There are 3 ways to turn a row about zero (a turn may also mirror it). The second row of each pair is the first, turned, with some noise. The first 27 pairs use one turn. New pairs use 2 turns, one after the other, and a turn may come again.
(in the rows, 128 means zero)
Known pairs, each followed by its turns in order:
[114 115 107 100 137  74 159 103]
[114 109 182 138 107  83 112 114] -> X

[114 133 161 141 132 129 160 101]
[ 99 113 113 125 109 168 127 134] -> N

[171 102 126 178 160 120 111  61]
[160 114 105 125  54 188  97 135] -> H

[116 112 178 123 109 166 135 122]
[126 130 158  94 117 169  99 136] -> N

[210 145 126 120 137 105 143 153]
[ 96  97  91  80 104  94 158 144] -> X

[127 106 157 130  68 119 183 133]
[119 115 115 127 149 164  52 127] -> N

[149  46 107 104 125 120 141 175]
[129 180 139 143 139  94  70  73] -> N

[119 112 127 116 185  97 150 175]
[ 81  91 123 182 146 126 124 162] -> H

[131 128 164 153 112 141 107 129]
[154 112 136 111  99 147 113 137] -> N

[111 108 108 133 103  84 178 124]
[100 109 164 139 107 114 118  73] -> X

[137 144 124  46 155 131 194 100]
[ 88 131  95 144  95 106 222 129] -> H

[111 152  82 120 125 122 124 150]
[131 113 148 144 130  79 122 119] -> H

[ 93 156 129 126 145 210  75 100]
[173 152  98 172 162 164 103 189] -> X

[132  51 136 166 128 124 146 121]
[124 156 129 106 163 101 110  66] -> X

[185 114 184  75  69 126 105 107]
[113 185 174  67 113 175 174 134] -> H

[134 185 106 183 185 132 165 175]
[108  50  82 118 135  73  88 153] -> H

[111  82 137 148  46 130 124 136]
[110 118 142 132 182 173 138  65] -> X

[ 77 127 131 105 123  68 129 132]
[120 133 207 143 106 132 140 120] -> X

[157 119 157 133 129 171 126  67]
[143 168  85  97  89 162 133 124] -> H

[124 127  84 135 133 178 137  87]
[126 165 150 162 148 164 164 150] -> N

[117 127 106 138 127 138 127  71]
[112 133 142 164 124 150 152 160] -> N

[132 121 123  60 110 143 116 132]
[112 125 177 111 167 104 118 129] -> N

[142 114 132 180 106 127  96 181]
[116 119 153 103 154 134  59 128] -> H

[129 101 105 138 131 145  97 122]
[115 145 124 127 163 134 101 141] -> X

[137 103 156 112 122 144 129 152]
[ 95 157 128 123 150 144 128 133] -> H

[102 210 125 136 116 120 132 135]
[122 123 120 171  73 163 159 148] -> X

[ 81 129 120 125 132 104 112  84]
[ 89 123 128 143 105 114 137 179] -> N

New pairs. What belongs after each?
[ 98 107 155 130  46 126 154 125]
[190 112 107 157 123  69 115 154] -> H X

[132  88 128 140  96 108 108 146]
[178 130 143 150 116 112 119 145] -> X X

[101 158 117  94 175 120  46 149]
[ 77 121 132  89 192  84 110 169] -> X H

[155 148 170 108 133 143 116 122]
[ 97 132 135 126 153  87 150 132] -> H H

[120 116 132 178  78  92 102 159]
[187 117 143 164 132  79 118 118] -> N N

[ 84 130 113 100 133 118 119 100]
[110 125  91 129 106 102 145 107] -> H X

[192 145 102 111 117  97 154 134]
[ 97 132 139 110 131 140  57 154] -> H N

[145 123 131 164 109 132  85  87]
[118 171 150  82 102 117 133 139] -> H H

[ 90 159 126 127 113 136 210 210]
[107 162 160 140 173  75 219 125] -> N N

[129 130 101 121 178 186  90  68]
[119  87 163 140 117 103  56 174] -> X H

[136 144 152 116 135 207 117 129]
[125 108 111 121 182  81 165 144] -> H N

[124  93 127 140  78 159 114 188]
[187 142 112 143 126 125 143 193] -> H H

[ 63 106 139 129 136 127 210 125]
[102 181 107 194 114 163 173 120] -> H N

[ 77 122 131 142 129  96 138  86]
[137  86 104 137  84 161 127 139] -> X N

[128 165 131 152 129 142 129 187]
[148 145 148 119 189 145 126 155] -> X N

[145 144 134 150 114 146 131 115]
[134 127  95 109 140 130 117 119] -> N X

[121 116 114 109  46 110  98 135]
[129 162  57 161 156 148 120 134] -> X H

[187 151  76 146  97 137 137 107]
[122 171  67 109 125  82 125 104] -> N X

[124 130 136  94 125  81 172 162]
[167 159 144 125 108 113 109  77] -> H X

[133  94  84 105 160 131  73 108]
[126 117 148 150 164 110 108 200] -> X H

[128 121 154 120  68 105 137 143]
[126 150  76 136 129 156 155 108] -> X H

[117 126 118 124 141 142 145 109]
[108 139 122 126 141 125 140 133] -> X X

[119 117 135 130 101 141 134 106]
[132 146 112 137 138  99 121 126] -> X X

[ 49 109  64 126 134 167 140  86]
[ 52 135  83 179 128  69 143 123] -> H X

[118 121 210 156 113 120  83 206]
[194  48  81 135  82 123 111 141] -> X X

[119 128 136 154 167 126 143 175]
[106  84 125 161 125 115 104 149] -> N X

[120 130 125 151 142 124 199 148]
[158 138 101 149  95  78 119 113] -> N H

[107 162 128 127 127 155 155 141]
[125  99 143 170 104 120 145 128] -> H H

[104 153 135  91 140 123 100 167]
[153 133 143  82 151 142 102 108] -> X N

[125 130 181 136 158 172 118 109]
[107 127 137 133 112  58 113 129] -> H H

[152 102 104 148 148 117 157  97]
[169 101 164 154 121 141 136 138] -> X H

[132  94 154 210 210 210 136 112]
[158  36  46 189 124 177 131 105] -> N X

[142 128 155 138 108 139 129 207]
[124 101 188 154 146  95 154 115] -> N N

[115  84 196 105 111 115 107 169]
[194 168 101 126  86 142 119 160] -> H X

[ 98 146 127 107 137  58 107 124]
[124 110 116  94 195 160 143 132] -> X H

[176 113  89 120  64 156  46 210]
[107 200  68 197 164  51 136 146] -> X H

[ 89 142 142 138 133 161 113 106]
[174 124 121 136 123 148 156 111] -> X N

[131 134 133 183  46 122 110 175]
[195 120 170 153 136  74 143  83] -> N N

[ 61 130 169 124 130 113 146 168]
[106 166 100 130 101 131 177  80] -> H N

